The rows of a group lie close to one hidden flat surface of 6 dimensions, which passes through zero. Surfaces can cross.
In the rows, zero is written as 128.
Some rows, each with its group after it:
[116 145 107 134 106 121 106 165 117 101 174 155 100 133] : (2)
[127 109 163 157 133 126 103 114 123 123 133 145 156 108] : (2)
[107 144 139  85 109 113 116 138 105 138  67  91 152 125] : (2)
[135 118 141 138 140 126 127 120 123 112 152 135 150 116] : (2)
[110 124 129 142 124 146  60 146 120 113 143 180 134 138] : (0)
[127 135 147 140 134 127 121 127 138 151 113 125 149 154] : (3)
[154 149 161 115 138  78 223 105 142 168  75  22 148 117] : (1)
[134 105 102 145 129 152 136 106 133 110 141 160  84  94] : (1)
[103 116 117 140 142 127 132 148  88  98  82 163 201 165] : (4)
[130 158  88 107 139 122 122 174 128 112 155 134 108 150] : (1)
[140  75 139  99 147 154 142  74 122 128  96 112 157  94] : (3)
[ 99 130  72  65  95 142  91 184  94  68 189 157 112 149] : (0)
[133 144 123  81 149 144 129 119 131 163  77 106 169 165] : (0)
[118 133  80  68 102 152 143 129 110 110 153 130 117 150] : (1)
[123 127 115 135 142 151 113 100 127 150  33 147 118  92] : (3)
[130  52 160 143 105 124 180  92 128 110 156  97 122  97] : (0)
[ 99 103 165 138 103 121  56 143  94  88 156 158 157 103] : (3)
[109  64 111  78 109 161 116 134 112  96 170 140 137 158] : (0)
[110 107 128 166 129 114 142 133  89  87  87 154 161  96] : (4)
[148 120  92 103 159 166 162 101 153 156 110 127 117 156] : (3)
[107 106 187 188  95  94  89 130 106  99 143 141 129  69] : (0)
[135 119  73  96 143 165 143 116 133 121 119 147 100 128] : (3)
[126 144 102  92 146 134 153 146 120 135 113 117 175 199] : (4)
[139 105 135 146 116 164 159  84 163 166 184 144 131 197] : (1)
[123 120 121 150 142 123 159 133 118 120 106 141 162 153] : (4)
[100 118 115  76 123 155  65 132  90 108  84 149 162 119] : (4)
[104 154 105  65 109 111  91 173  80  87 105 114 143 105] : (1)
[127 117 119 111 131 142 128 126 127 128 130 132 131 142] : (0)
[126 125 101 114 127 138 136 126 126 118 118 132 103 112] : (2)
[155 116  60 106 165 180 156 117 153 125 169 163  96 162] : (2)
[121 111 141 136 125 133 110 115 113 119 102 139 132  90] : (4)
[125 154 138 154 122 106 136 135 134 142 104 121 116 124] : (3)
[117 116 163 140  92 124 130 105 123 137 145 122 154 138] : (1)
[111 147 133 109 107 112 106 156 109 112 140 121 139 134] : (4)
[120 118 112 113 118 134 135 114 117 123  76 121 102  84] : (2)

New rows. What belongs after each?
[112 113 138 121  77  84 150 151  92  71 164  94 105  71] : (0)
[116 107 151 160 123 135  87 127 125 119 143 161 133 123] : (0)
[129 169 193 164 155 109  87 114 139 190  52 118 193 147] : (0)
[133 126 112 159 133 131 140 138 135 119 156 156 112 140] : (4)
[111 160 148 126  73  57 147 182  95  82 181  83 118 101] : (0)
[133 153 121 142 139 130 137 124 148 165  90 127 118 150] : (3)
[140 107 157 167 135 109 135 111 114  90 173 133 148  70] : (2)
[118 133 184 186  94  88  92 142 126 112 171 133 106  83] : (4)
[121 135 127 144 113  99 146 145 111 102 140 122 117 102] : (4)
[143 140 113 150 117 106 184 141 144 119 187 112  83 127] : (0)
[108 180 145 127 124 112  59 171 112 131 120 148 162 156] : (0)
[115  92 119 110 154 150 142  93  95 119  20 132 190 108] : (4)
[114 134  85 103  95 123 118 184 108  72 218 147  90 146] : (0)
[132 107 130  83 135 153 119  88 125 146  63 107 138  92] : (4)
[156 145 120  94 159 123 198  87 142 170  47  63 140 117] : (0)
[149 125 111 114 148 145 160 117 148 148 142 118 127 167] : (3)
[140  81 130 181 141 153 153  65 155 154  65 146  74  65] : (2)
[126 100 155 190 142 115 159 109 119 124  85 142 168 119] : (4)
[112 130 135 148 131 141  70 131 123 135  94 171 135 132] : (3)
[122 215 124 112 129  92 102 168 112 140  97 110 148 137] : (0)
[142 116 119 128 143 145 142 121 149 139 155 132 126 156] : (3)
[144 116 173 191 156 131 121 114 170 173 138 143 143 168] : (1)
[119 160 103  96 133 130  99 137 106 121  75 132 133  95] : (0)
[113 153  92 160  88 120 139 160 153 148 124 145  17 137] : (2)
[133 143 130 141 125 126 117 144 149 140 180 135 107 158] : (4)
[139 104 232 209 132  98 117 115 159 162 179 118 181 168] : (3)
[122 168 116 149 108  94 141 151 121 125 114 122  91 104] : (3)
[128  63 134 127 124 151 147  93 127 116 135 126 123 109] : (0)
[143 127  92 136 143 147 159 109 142 136 103 138  86 108] : (3)
[121 145 131 130 137 150  91 151 157 175 135 150 145 231] : (2)
[113 167  90 102 102 128 130 170 145 161 110 120  75 191] : (2)
[132  55  79 115 137 198 128 110 148 107 192 187  93 162] : (0)
[130 116 126 123 134 148 111 112 133 135 116 137 124 120] : (4)
[129 153 120 121 114 103 156 150 126 124 146 102 110 134] : (2)
[141 110 137 153 157 158 123 105 159 159 130 153 142 164] : (2)
[158 115  85 125 193 169 144 108 163 154  82 147 106 134] : (1)
[123 156 144  99 143 124 105 119 115 155  57 107 176 132] : (0)
[133 142 135 150 117 100 150 132 123 117 134 112 109  93] : (0)
[150  46 102 121 144 178 190  68 151 130 131 131  98 115] : (0)
[123 170 114 134 129 125  91 165 129 129 150 152 129 160] : (0)
[118 181 113 147 109  88 110 153  99  93 108 135  93  45] : (0)
[127 149 159 170 121 103 112 153 140 136 172 134 134 159] : (0)
[142 109 130 146 140 145 136  96 151 142 122 135 104 106] : (4)
[127 121 122 113 132 135 126 118 118 120 109 124 140 109] : (2)
[117 128 140 156 114 114 104 125 108 106 109 140 116  61] : (0)
[127 127 136 148 116 110 128 134 119 106 147 132 117  97] : (2)
[138 159  74 142 143 144 122 148 142 120 159 173  76 135] : (0)
[119 187 135  89 115  93 123 179 116 135 142  86 162 184] : (0)
[118 133 103 151 129 151  87 135 129 125 118 183  97 121] : (3)
[114  99 132 160 131 162  83 112 141 144  98 179 109 123] : (2)
[146 132 135 116 143 130 159 113 152 162 118  99 136 156] : (4)
[117 125 189 156 104 108  75 121 127 132 133 124 128  87] : (4)
[123 145 129 117 109 104 149 139 123 134 109  95 111 119] : (2)
[122 156 156 172 102  80 124 151 118 109 153 121 111  93] : (0)
[143 132 173 133 133 141  88 112 170 182 151 119 130 163] : (4)
[138 172  85 114 137 126 147 144 134 130 128 130 102 130] : (0)
[141 140 104 116 142 136 161 125 147 147 118 117 116 151] : (3)
[127 129  83  95 133 153 118 139 119 108 145 152 116 136] : (2)
[120 110 153 140 123 134  95 131 122 120 152 148 148 133] : (3)
[147 122 128 104 144 118 160 110 113 103 138 103 161 100] : (2)
[120 189 117 111 128 111 103 159 112 128 103 125 138 124] : (0)
